There are 4 nested groupings, the coarsest first. Each group lies inside one group of the grouping before and may be the whole of it. The rows also spread widely along 16 directions, which tell nothing about the answers.
In the rows, 128 means zero.
Some rows, each with its group in each grouping after it:
[121 143 130 164  98 131 113 146 160 125 157  95  93 159 138 137 131 108
 107  97 122 117 130 132 124  80 107 109 122 125 112 154 156 152 126 160
 134 110 142 105 108 140] | k807 kam k861 k13
[131 142  86 204  99  77  58 133 120  60 109  98 189 184 110 176 146 179
 147 115 131 135 153 187 116  79 117  72 109 111 121 112 173 101  98 170
 142  91 181 140  97 117] | k217 Lek k384 k996
[109 138  77 146 148  78 126 154  97 185  99 140 110 142 148  69 166 136
  93 162 148 102 123 124 133 112 121 117 162 125 122  86 138 149 120 105
 115 169 115 174 118 157] | k217 beti k993 k831
[108 134 148 121  98 113 139 125 145 167 103 123 121 160 114 182 114 116
  94 130 133 127 138 179 155 129 137 145  89 137  95 139 132 176 120 125
 110 110 113  78 101 130] | k217 Lek k384 k933
[ 76 111 180 175  95 112 104 107  85  73 121 144 143 172  77 191 169 153
  63 161 144 158 129 124 156 135 106  88 145  66  69  94 172 106 163  93
  99  36 178 114 136 150] | k217 beti k744 k395
[111 158 126 146 115 118  85 113 163 141  96 119 141 155  34 252 145 127
  69 136 146  76 178 127 212 173 108 160  94 200  78 132 203 195 131 102
 127 114 171  77  71 133] | k217 Lek k413 k343
[ 86  74 146  98  90 186 163 139 146 147 155 101 165 130 170 101 143 121
  67 129  95 132 136 158 131 131 107 143  98 104 150 143  89 142 124 144
 127 199 140 181 162  75] | k318 Riv k638 k147
[121 132  93 147 144 114 117 140 124 146  95 104  78 143 123 131 145 119
 101 136 118  69 128 132 111 107  93 124 173 123  77 111 177 141 112 133
 143 116 129 141  92 144] | k807 fefo k332 k68
[129 167 128 131 127 136  97 122 133 119 129 125 132 140 102 155 136 147
 110 114 118 154 158 138 130 116 126 129 127 156 143 122 154 120 128 114
 135 144 145 130 121 106] | k807 tagag k110 k777
[132 143  82 149 110  95 139 140 123 119 126 130 140 142 135 139 106 137
 181 142 137 136 122 165 101 103 172  85 133 153 111  99 156 113 121 150
 111  70 130 118 116 152] | k318 kuzi k746 k209
[ 91  90 144  62 133 168 199 146 172 197  81 113 120 128 138 136 121  97
 101 114 135 130 122 160 105 123 188 209 150 139 119 152  89 141  80 153
 139 170  87 133 136 111] | k807 kam k861 k294
[144 152 124 141 132 124 110 157 137 120  94 162 141 131  80 192 125 155
 128  98 146 137 139 118 154 119 116 160 147 167 102 137 146 121  99 103
 137 111 114  84  89 136] | k318 kuzi k166 k282
[125 115 147 116  69 125 125  94 142 114 112 111 120 138  72 196 112 153
 137 139 131 159 170 191 117 126 161 117 102 114 138 126 193 110 145 143
 140  95 126  84 128 145] | k807 fefo k989 k296
[105 128 102 152 131  88 132 152 123 159 128 165 129 143  97  90 180 140
 136 150 174 158 133  87 133 113 173 108 169 148 145  96 135 123 146 113
 119 143 114 148 145 195] | k217 beti k701 k218
[141 137 130  96  57  88 156 131 122 170 126  98 122 145 189 126  78 144
 100 155  89 169 125 216 110 104 148  83  58  88 149 108 140 154 127 144
 124 106  93  82 127 122] | k217 beti k701 k827
[ 60  51  91 141 105 168 171 124 120 119  90 112  92 113  98 129 143  96
 185  90 171  84 140 170  88 147 173 177 146 141 107 170 100 101 111 129
 133 100 138 145  92 169] | k807 lud k812 k829
[127 144  83 114 126 142 122 116 119 111 106  89 127  99 127 149 102 127
 132 117 147  67 123 168 128 122 133 162 141 135 108 134 222 120  88 142
 126  87 151 124  98  91] | k318 kuzi k947 k70
[101 106  92 161 135 153 142 130 135 106 144 116 185 130 120 101 173  99
 165 115 136 103 105 114 126 106 138 140 138 153 118 135 105 119 104 168
 116 114 157 192 137 107] | k318 kuzi k746 k476
[148 120 128 122  91 117 115  87 129 154 109 107  94 113  69 133 149 127
 120 143 128  97 148 155 144 113  93 146 105  96 141 132 201 146 139 143
 139 137  94 109 120 139] | k807 fefo k989 k77
[134 125  98 148 105  83 135 178 153 154 129 154 142 155 111 154 124 163
 155 144 143 140 144 141 130 116 154  79 131 160 118  93 132 134 128 134
 127 125 102 104 125 184] | k217 Lek k413 k302
[ 96 157 132 170 103  77 109 100 153 155 123 119 118 193  89 170 140  99
 136 157 169 123 144 183 150  88 180 114 102 133  94 123 180 166 144 179
  73 106 141 109 116 153] | k807 fefo k332 k473
[134 145 109 144 108  98 113 122 111 119 101 121 105 133 100 153 120 148
 147 125 141 126 138 166 113 109 140 117 133 118 123 114 185 107 123 130
 127  86 122 101 101 154] | k807 lud k812 k46
[108 170 140 147 135 137 137 151 105 130 190 172 118 127 144  92 139 121
 104 127 141 160 107  82 152 118 122 105 152 149 120 110 124 127 159  76
  80 105 135 134 146 141] | k318 kuzi k166 k251
[128 138  96 168  98 114 122 136 141 132 129 120 103 145 128 120 125 100
 173  90 147 118 130 161 118  80 133 129 103 149 120 168 128 145 116 159
 124 109 119 102  87 149] | k318 kuzi k166 k282
[145 106 148 129 129 129 134 162 109 144  77 175 107 112  89 141 135 161
 135  88 148 125 112 139 138  98  78 184 170  87 101 139 111 101  83 104
 133 129  47  92 106 146] | k807 fefo k989 k296
[ 84 111 120 106 112 170 160 118 123 147 156 109  53 123 142 118 123  99
  92 129 111 108 150 131 106 169 116 110 134 163 106 132 138 151 169  71
 138 104 149 132 117 149] | k217 Lek k384 k933
[114 107 135 106 129 142 174 102 153 180 149 124 134 152 119  77 167  88
 155 169  90 155 120 142  93 101 157 104 118 139 138  97  77 137 149 174
 112 159  91 195 192 114] | k807 tagag k110 k777
[133 189 138 178 128 113  83  92 132 132 133 157  88 160  47 192 138  94
 143 115 145 106 144 125 184 124  81 144 100 196  66 144 169 177 157 100
  87  77 132  82  80 139] | k318 kuzi k947 k70
[ 89 112 136 152 128 149 132 110 109 112 123 126  94 132  87 133 164 103
 123 118 143 103 119 117 125 128 116 143 156 117  90 132 144 117 137 113
 114  80 144 140 119 146] | k807 lud k812 k829
[ 83  67  91 135 101 145 158 113  99  87 136  94 109 106 121 118 137 133
 144 164 140  84 122 146  81 139 150  84 177  83 102  89 206  75 145 141
 123  50 167 165 150 162] | k807 kam k861 k13
[ 87  84 133 138 105 156 131 152 139 117 113 126 159 142 122 135 150 153
 114  96 146 150 154 165 120 112 143 159 137 109 151 153  94  97  99 137
 137 182 136 160 131 118] | k807 fefo k989 k296
[ 77 141 122 139 137 141 130 145 106 146 116 145 122 163 162 128 117 122
 116  83 139 144 147 191 122 132 130 158 116 164 108 152  53 133 100  81
 101 156 139 153  96  97] | k217 Lek k413 k302
[ 84 135 153 145 119 131 115  98 123 127 135 129  75 153  88 135 154 110
 106 126 167 144 144 132 122 111 148 135 158 113 115 136 179 119 156 120
 106 109 148 125 135 158] | k807 kam k861 k13
[165 143 122 151 153 101 121 147 181 182 100 151 163 164  80 138 156 103
 175 117 143  95  96 134 162  53 104 173 126 152  87 138 111 168  71 207
 106 155  54 131 126 104] | k318 kuzi k947 k70
[ 98 101 118 157  90 124 122 116 102 116 100 128 129 129  98 141 159 128
 112 119 136 122 142 145 139 136 104 143 112 114 117 141 134 131 134 111
 129 115 143 120  95 150] | k318 Riv k638 k147
[ 97  52 114  70  94 148 179 133 147 164 120 105 145 116 122 127 145 153
  85 197 107 122 155 141 111 168 156 104 136 119 147  79 155 124 148 127
 153 163 127 171 176 141] | k217 beti k701 k827
[105 134 111 160 139 131 125 113 169 129 116 108 160 171  84 147 183  77
 136 125 132 121 127 106 131  98 157 142 129 178 100 141 124 153 115 181
 133 113 160 160 121 119] | k318 kuzi k166 k282
[131 152 105 124 110 120 126 111  95 142 118 102  87 100 135  98 133 125
  99 119 120 121 129 135 119 122 111 140 124 113 152 128 174 132 129 102
 139 119 125 118 103 138] | k807 kam k861 k13
[ 89 117 124 140 106 111 141 122 103 162 110 124  63 164 159 104 135  99
  93 142 111 128 133 172  99 114 108 107 126 107  89 125 115 153 151 112
 114 123 124 133 104 151] | k318 Riv k638 k147
[113 113 110 137 117 134 145 155 124 133 126 121 118 116 126 129 133 131
 118 125 133  91 115 127 134 127 120 128 146 121 108 117 147 125 117 122
 120 104 124 126 114 147] | k807 lud k812 k46
[ 98 134 104 176 113  90  88 166 136 135 115 132 151 159 103 145 172 172
  74 145 158 130 169 122 158 123 138 110 138 130 150 103 159 130 135 118
 120 193 164 150 115 166] | k807 lud k812 k829
[143 168 160 112 121 119 134 134 126 159 162 150  73 131 131  97 113 126
 129 115 157 159 104 125 131  75 132 121 155 105 125 129 173 131 136 123
 108  97  74  84 151 140] | k217 beti k744 k395
[ 74 111 157 143 113 141 101 109 126 117 127 120 114 168  97 151 163 127
  73 131 157 132 155 145 142 120 121 136 141 104 108 137 167 127 141 119
 116 134 167 148 135 121] | k217 beti k701 k218
[ 76 115 124 131 111 124 168 118  91 171 156 125  82 132 162  80 144  98
  71 186 108 106 116 134 130 151 113  87 126 106 102  82 129 155 178  89
  76 117 137 165 147 155] | k807 kam k861 k13

New rows, each followed by its group in each grouping:
[ 90  95 125 137 103 146 140 142 130 113 133 109 114 142 142 138 121 137
 118 123 136 119 134 168 101 112 137 115 149  98 110 126 149 102 120 143
 119 114 146 143 134 132] | k807 kam k861 k13
[125 128 151 108 134 155 141 100  93 110 136 143 160 113 111 134 135 133
 116 152 108 129 103 137 140 131  96 136 138 107 100  94 150 104 126 112
  95  85 125 158 162  77] | k318 kuzi k746 k476
[116  90 134 165 103 115 112 178 149 153 117 167  84 151  90 142 132 160
 156 100 186 107 153 166 139  88 107 142 152 104 114 149 131 116 119 136
 107 181  77 105 114 183] | k807 lud k812 k829
[ 84 110 180  84  94 156 170 101 135 147 123 120  95 134 119 167  94 111
 111 132 158 144 129 197 122 123 186 165 127  92 106 145 166 121 130 137
  92  90 113  89 143 121] | k807 fefo k332 k473
[ 94 100 149 130  88 134 142 129 111 109 120 120 155 126 120 148 134 148
 104 131 143 141 124 167 136 124 149 136 119  74 133 123 146 100 120 133
 104 103 140 123 137 126] | k807 lud k812 k46
[149 230 124 133 212  68 100  57  81 195  55 177  69 157  45 100 196  84
 143 147 121 168 119  96 117 100 128 166 167 182 101  87 122 148 138  85
 113 117  74 150 109 137] | k807 tagag k110 k777
[ 85 101 131 164  92 143 135 155 117 116 139 125 128 153 143 161 134 123
  84 112 105 108 135 146 148 152  78 108  98 135  79 136  84 153 131  89
 119  96 158 119  93 135] | k217 Lek k413 k302
[162 174 119 157 129 115 108 153 117 114 130 150  96 114 102 133 134 131
 134  87 142 133 105  81 141  88  93 136 160 138 108 141 168 125 114 106
 140  69 104  70  90 159] | k318 kuzi k166 k251
[131 144  78 155 138  71 116 136 144 163  81 112 147 179 116 164 130 124
 143 156 125  75 127 184 132 100 127 106 118 152  67  94 153 168  92 171
 112 105 120 137  96 122] | k217 Lek k384 k933
[102 138  86 152  88  99 106 138  80 112 115 137 118 106 113 150 117 186
 114 137 164 125 171 166 143 164 146 111 120 128 157 102 190 102 149  64
 108 126 160 110  91 176] | k807 lud k812 k829
[114 133 143 159 142 156  99 128 155 114 152 129 135 156  89 141 169 108
 108 115 141 102 127  99 156  91  87 141 153 138  92 142 157 138 123 151
 114 135 149 157 138 102] | k318 kuzi k166 k251
[149  84  85 149  87  93 122  99  78 114  84 135 145 107  71 166 125 178
 182 178 113  70 143 207 132 145  75 100 100  90  98  72 180 100 131 123
 109  86  97 135 112 144] | k807 fefo k332 k473
[110 182 126 167 126 105 102 152 152 130 127 109  66 186 138 154 138 107
  83 109 115 158 141 111 101  87 145  89 154 159  95 132 146 152 139 128
 148  94 161  90  85 166] | k807 tagag k110 k777
[ 90 136 147 131 130 131 161 106 118 157 129 140 123 145 109 121 159  90
 110 144 123 153 112 118 132 132 152 138 128 142 107 112  98 144 145 114
  94  99 125 144 142 138] | k807 kam k861 k13
[ 74  70 157 108 113 177 158 124 107 133 103 120 128 106 117 129 146 107
  90  95 166  83 103 160 153 132 108 211 140  69  95 170 124 124  85 120
 111 113 119 126 123 100] | k217 Lek k413 k343
[ 95 103 165 112 108 129 182 147 122 148 112 141 152 126 120 161 137 126
  75 158 133 135  90 123 157 135 153 144 142  86  86 102 126 134 119 123
  95  74 109  99 140 145] | k807 fefo k332 k473
[112 151  77 141  99 136 144 133 151 139 181 121  89 148 157 132  71 102
 203 119 130 102 149 193 104 118 157  78 100 206  99 131 150 151 153 142
  94  91 140 119 109 137] | k318 Riv k638 k147
[ 82 118 108 159 107 143 126 126 114 127 144 118  87 151 150 104 134 114
 136 102 129 131 159 175  97 121 127 120 118 143 131 149  97 122 143 108
 116 149 150 162 104 138] | k807 fefo k332 k473
[ 94 126 137 148 102 154 130 140 157 141 151 119 110 155 117 165 128 110
 105 114 119 110 153 147 149 138 114 127  96 165 106 145 112 162 144 118
 109 138 146 123 109 130] | k807 lud k812 k829
[102 186 152 166 118  92 110 105 103 155 112 136 104 175 125 112 168  96
  79 109 121 194 133 135 138  98 133 141  97 127 137 145  85 162 140 101
 109 130 130 117  95 138] | k807 fefo k989 k77
[ 61  89 202 133  84 157 146 115 129 128 141 158  97 137  57 157 177 123
  72 127 169 188 155  98 154 155 158 151 136 105 141 148 123 118 186  81
 110 128 139  99 149 191] | k807 lud k812 k829
[123 128  85 171 111 115 108 171 126  82 153 106  96 133 142 130 134 152
 106 136 130 107 126  91 101 104 113  55 189 117 102 100 219 102 143 129
 153  69 173 121 113 178] | k318 kuzi k947 k70
[ 80 113 120 163 113 112 124 127 103 118 122 126 132 157 124 124 157 136
 110 148 139 133 139 157 118 123 143 101 135 104 120 101 132 108 141 122
  98 122 160 168 131 146] | k807 lud k812 k46
[123 144 125 142 120 101 115  79 109 168 141 146  99 157  86 117 144 121
 154 182 114 117 154 182 135 128 103  91  90 139 119  81 146 146 179 118
  71 149 106 172 151 128] | k807 lud k812 k829
[120 118 138 128 106 125 148  94 113 133  75 140 130  94  49 121 166  95
 188  61 211 147  93 125 144  91 183 239 130 108 145 198 134 117  80 149
 135  61  77  62  98 158] | k217 beti k701 k827
[111 148  52 142 110 148 140 188 155 127 206 106  75 105 176  96 112 129
 109 132 126  99 157  70 111 151 146  56 164 215 144 113 190 144 175  90
 152 127 186 131 109 193] | k318 kuzi k746 k476
[128 133 116 122 103 146 167 124 168 165 176  99 134 119 129 110 139  69
 124 148 109  91  99 105 157 118 128 122  91 162 116 130 147 188 141 169
 109 102 122 125 142 122] | k318 kuzi k947 k70
[115 144 146 150 115 125 123 119 121 112 165 126 128 152 129 121 124 124
 151 128 143 130 107 168 126  79 135 101 129  91 111 114 163 108 130 162
  76  84 127 139 155 109] | k807 lud k812 k46
[ 64 119 166 105  97 191 164  87 144 119 199  68 109 146 166 102 126  53
  96 119 133 120 100 153 120 104 165 129 110 104 109 161 160 149 140 169
  96  63 176 146 168  75] | k217 beti k701 k218
[101 150 133 112  67 157 140 104 116 115 156  90 105 103 151 116  96 111
 128  70 164 161 136 174 126 117 177 160  84 124 174 191 162 130 124 118
 130  86 147  73 104 118] | k217 beti k744 k395
[157 180 126 124 130 112  94 131 122 117 107  91 152 138 144 118 147 156
  70 106  92 171 126 129 112  75 116 130 140  95 167 119 165 113  87 145
 172 142 132 138 123  84] | k807 fefo k989 k296
[129 174 144 149 107 134 105 100 108  93 152 140 144 131  82 160 140 130
 136  91 126 179 137 120 149 133 124 127  96 162 137 138 134 123 142  89
 128  63 147  94 113 122] | k217 Lek k413 k343
[103 121 122 132 137 154 133 153 135 141 140 162  98 132 115 120 136 130
 128 112 157 129 148 120 128 123 126 142 166 162 117 137 125 117 136  96
 116 161 123 145 128 144] | k318 kuzi k166 k282
[ 87 108 104 115 104 147 140 113 150 139 142  96 123 132 115 114 144 112
 137 120 159 131 159 155 108 128 187 135 125 152 160 146 156 127 133 147
 141 147 154 151 139 136] | k217 Lek k413 k343
[123 136 148 152 100 120 118 119 117 120 138 131  97 157 127 118 131 129
 140 105 123 168 133 169 102  79 118 108 123  95 129 138 124 111 134 137
 122 110 109 120 128 135] | k807 fefo k989 k296
[109 116 119 141 102 168 137 158 142 126 161 122 134 128 148 143 121 122
  95 111 105 105 141 128 151 145  85 126 105 168 113 143 107 154 133 102
 121 141 152 131 107 116] | k318 kuzi k746 k209
[ 53 105 117 152 111 124 127 114 117 131  85  85 181 154 118 172 176 117
  22 170 122  89 143 146 167 165 132 148 107 113  99 106 145 159 119 124
 105 137 206 173 108 110] | k807 kam k861 k13
[115  75 153 103 109 139 144 133 129 171 131 156  89 110  72 113 167 146
  93 152 152 116 147 108 150 144  93 140 155  99 135 115 158 130 157  94
 134 174  83 127 160 173] | k217 Lek k413 k302
[153 170 124 117 114 140 147 130 144 108 148 146 173 105 112 115 110 126
 218  63 172 204 103 137 113  68 217 167 125 158 180 167 129  87  88 168
 127  83  95  89 140 114] | k318 kuzi k166 k282
[ 61  87 137 143  86 140 118  94  97  99 103 109  96 129  97 131 164 122
  90 117 179 128 151 156 120 127 144 157 147  73 127 159 188 105 145 119
 128 111 174 123 111 157] | k318 Riv k638 k147
[109  86 114 130  93 140 158 103 129 170 100 112 119 109  84 103 180  79
 134 108 135 100 124 123 151 136 114 188  83 141 137 172  92 173 120 130
 145 131  97 120 100 148] | k217 beti k701 k218
[137 155 117 125 104 150 101 109 112 101 168 109  90 109 132 108 116 137
 118 111 128 131 149 140 116 108 103 110 129 123 154 138 209 108 149 111
 137 118 150 127 128 112] | k318 kuzi k166 k282
[134 126 122 170  94 146 105 159 143  83 152  99 160 154 150 149 141 140
  93  99  74 142 135 121 124 102  69  92 105 134 122 141 109 131 117 139
 160 119 167 135 107 105] | k318 kuzi k746 k476
[101 102 125 129  96 176 158 182 127 131 150 138  92  86 164  91 106 116
 129  49 186 105 109 135 141 100 125 191 144 110 136 203 116 120  93 114
 118 136 105  86  97 144] | k318 kuzi k166 k282
[106 141  79 178 138 112 102 105  50  87  98 132 129 116 104 121 152 142
 152 121 136  88 125 155 125 139  94 128 140 122 103 101 150  91 119  84
 100  74 158 167  88 127] | k807 lud k812 k46
[ 74 116 130 127 108 161 128  81 110 146 164 128  82 126  94  99 164  98
 111 129 145 127 172 136 138 166 121 136 106 160 148 142 135 144 184  75
 112 156 156 162 138 140] | k217 Lek k413 k343
[114 109 141 112 120 159 155 136 169 165 168 117 115 158 151  87 126  93
 162 101 130 132 119 171 102  73 138 132 120 130 127 155  91 140 110 182
 117 158  91 157 165  96] | k217 Lek k413 k343
[119 124 179 110 113 143 131  90 119 125 146 146 124 135  71 131 168 136
 106 138 123 192 140 110 127 129 126 120 133 113 147 114 142 112 165 101
 134 112 115 129 172 134] | k217 Lek k384 k933
[127 112 135 148  95 142 141 138 130 158 206 157  82 116 117  79 151 111
 123 150 127 108 129  92 161 126  67  89 117 136 129 120 139 159 193 101
  94 147 101 131 153 173] | k318 kuzi k746 k209
[116 157 116 141 140 134 135 110  89 139 156 147 141 113 133  72 142 114
 160 116 146 122 103 146 141 106 121 149 124 128 137 117 117 117 121 117
  71 124 112 171 146  97] | k807 kam k861 k294
[ 85  81 107 122  86 164 164 127 144 147 170 100 103 123 148  86 130 101
 146 124 147  99 138 161 114 123 147 120 112 133 139 150 132 140 142 146
 121 135 136 154 144 138] | k217 beti k993 k831
[109 120 127 110 119 126 167 147 130 151 127 166 152 132 127 156  84 155
 176 143 160 135 121 199 128 121 179 133 136 133 104  96 128 102 109 136
  65 112  90 126 154 125] | k807 kam k861 k13
[100 131 149 123 111 129 131  97  98 138  93 149 108 123  74 173 137 129
 105 141 140 132 144 157 153 155 128 158 117 126 102 119 146 130 144  82
  99  99 123  98 109 140] | k807 tagag k110 k777
[114 128 131 132 104 154 149 149  91 111 160 133 126  91 158  99 127 130
  92 111 128 128  96 108 146 130  97 133 134 102 127 131 137 118 128  89
 108  90 132 117 126 125] | k318 kuzi k947 k70
[123 112 151 135 110 134 130 116 120 123 147 133 110 143 103 132 139 121
 134 136 130 113 109 139 135 100  92 111 135  95  85 118 161 127 135 138
 108  73 108 122 148 123] | k217 beti k701 k218
[149 206 131 164 152 109  64 117 107 118 121 141 128 175 105 153 158 140
  88 104  80 165 146 108 144 111  53 113 115 177 108 113 115 149 128  77
 143 117 144 138  93  92] | k217 beti k701 k827
[126 106 132 108 115 146 156 159 158 146 127 101 122 125 131 124 146 116
  92 108 119 120 107 101 119 106 127 139 152 115 119 141 138 141  98 151
 170 111 112 109 130 135] | k217 Lek k413 k302
[ 92 125 142 142  90 125 130 118 155 162 176 121  57 171 122 120 137 107
 102 159 127 141 169 150 118 118 139  73 118 137 126 119 157 157 196 127
 108 151 137 134 145 172] | k807 fefo k989 k77
[173 177  69 151 164  83 121 172 143 136  62 134 141 155 107 191 107 148
 180 110 101 103 112 142 104  96 130 118 159 192  65  90 132 125  64 146
 149  64  97 105  69 132] | k807 lud k812 k46
[146 132 166 122 129 158 129  59 135 113 154  81  93 141 105  66 180  55
 143 111 100 145  78 110  80  41 101 136 144  70 123 155 164 119 126 209
 149  71 108 158 175  82] | k318 kuzi k947 k70
[141 147 132  88 120 117 146 138 141 180 109 140 164 135 131 140 105 147
 127 134 131 147 125 179 149 109 151 156 102 140 137 116 126 145  92 138
 108 153  78 119 141  89] | k217 beti k701 k218
[142 170 145 114 122 145 161 123 152 176 194 132 116 119 137  88 130  71
 127 130 121 123  87  97 163  98 122 133 106 160 124 134 135 183 144 145
  87 108  94 111 152 114] | k318 kuzi k746 k209
[136 133 119 106 109 159 144 143 180 117 160 105 150 134 125 150 109 145
 153 115 109 159 148 144  96 105 174 104 135 164 154 122 152 106 119 165
 155 125 131 135 153 111] | k807 fefo k989 k77
[105 145 165 107  96 100 127  94 112 159 115 118 107 158 125 136 127 124
  79 151 142 168 136 189 130 108 156 128 104  79 133 121 170 141 138 129
 105 119 119 103 141 123] | k217 Lek k413 k343
[112  85 108 128  76 131 154 129  80 107 108 101 128  86 143 102 136 140
 113 116 141 108 100 149 121 122 118 140 125  57 135 136 159 107 105 121
 145  65 125 106 110 145] | k217 beti k993 k831
[ 70  62 157 170  78 193 127 120 145  59 196 104 159 159 127  95 170 116
 162  63 147 173 140 156  92  83 136 115 112  94 162 189  75  82 132 173
 134 128 170 178 168 108] | k217 Lek k384 k933
[122 119 153 160 121 138  99  70 105 102 103 152 127 153  40 146 178 124
 180 105 123 168 151 160 113 106 101 149 111 127 123 140  96  94 138 126
 124 116 112 149 130 117] | k807 tagag k110 k777
[119 146 125 138  77 128  98 112 163 144 165 121 109 133  76 159 134 147
 114 132 152 144 202 142 159 142 143 118  86 174 183 137 195 149 181 112
 126 185 149 106 127 162] | k807 kam k861 k294
[161 176 136 124 128 151 134 144 116 127 175 151 135  82 115 115 122 136
 131  96 124 119  92  88 175 113  86 146 133 139 131 124 154 131 116  99
 109  87  92  96 131 110] | k807 fefo k989 k296
[105 145 139 152  61  63 102 110  88 135 135 129 117 149 116 138 162 163
  24 205 114 178 163 124 157 149 118  49  97  83 151  68 207 150 211  81
 113 122 167 102 130 191] | k318 Riv k638 k147
[109 109 134 178  94 129  87  89 139 135 144  96  55 177 102 105 177  84
 104 129 114 104 164 149 115  86  56 104 103 107 113 162 153 162 170 152
 136 161 145 156 115 140] | k318 kuzi k166 k251
[139 126 108 171  74 101 119 189 128 116 163 146 167 140 163 121 104 190
 160 108 136 161 139 182 131  83 127  83  98 105 164 120 108 102 115 143
 105 153 106 117 126 145] | k807 fefo k332 k473
[110  83 128 149  99 126 158 129 114 136  97 108 151 116 103 109 196 100
  94 112 121 118  91  92 144 121 104 158 115  90 121 148  91 151 105 135
 154  87 114 115 108 154] | k217 Lek k384 k933
[ 89 153 124 160 157 105 128 136 113 168  94 136 100 166 125 121 160  89
  96 124 141  98 108 135 144 108 119 156 145 135  74 125 104 161 109 117
  87 123 126 146  94 132] | k807 lud k812 k46
[161 163 110 119 120 135 106 146 152 137 171 122  82 152 156 119  76 156
 171 103 116 134 155 183  90  76 104  81 136 155 129 125 169 118 125 140
 138 142  99 129 137 101] | k217 beti k744 k395
[ 87 111 170 130 101 182 138 122 176 108 148 104 136 140  73 157 178 101
  95  86 141 173 144  82 132 123 171 163 132 147 156 175 122 126 138 144
 158 125 163 119 139 140] | k807 lud k812 k829
[105  98 142 129  84 115 129 130 123 115  87 123 159 141 101 190 136 159
  76 154 135 148 148 159 142 138 140 132 120  98 119 116 164 120 125 123
 129 116 147 103 117 142] | k318 kuzi k746 k209
[160 134 121 113 106 115 143 147 135 130 143 119 156 131 143 105 124 152
 152 120 101 176 110 144  94  82 140  91 124 109 157 107 127 105 106 161
 155 106  90 125 157 119] | k217 Lek k413 k343
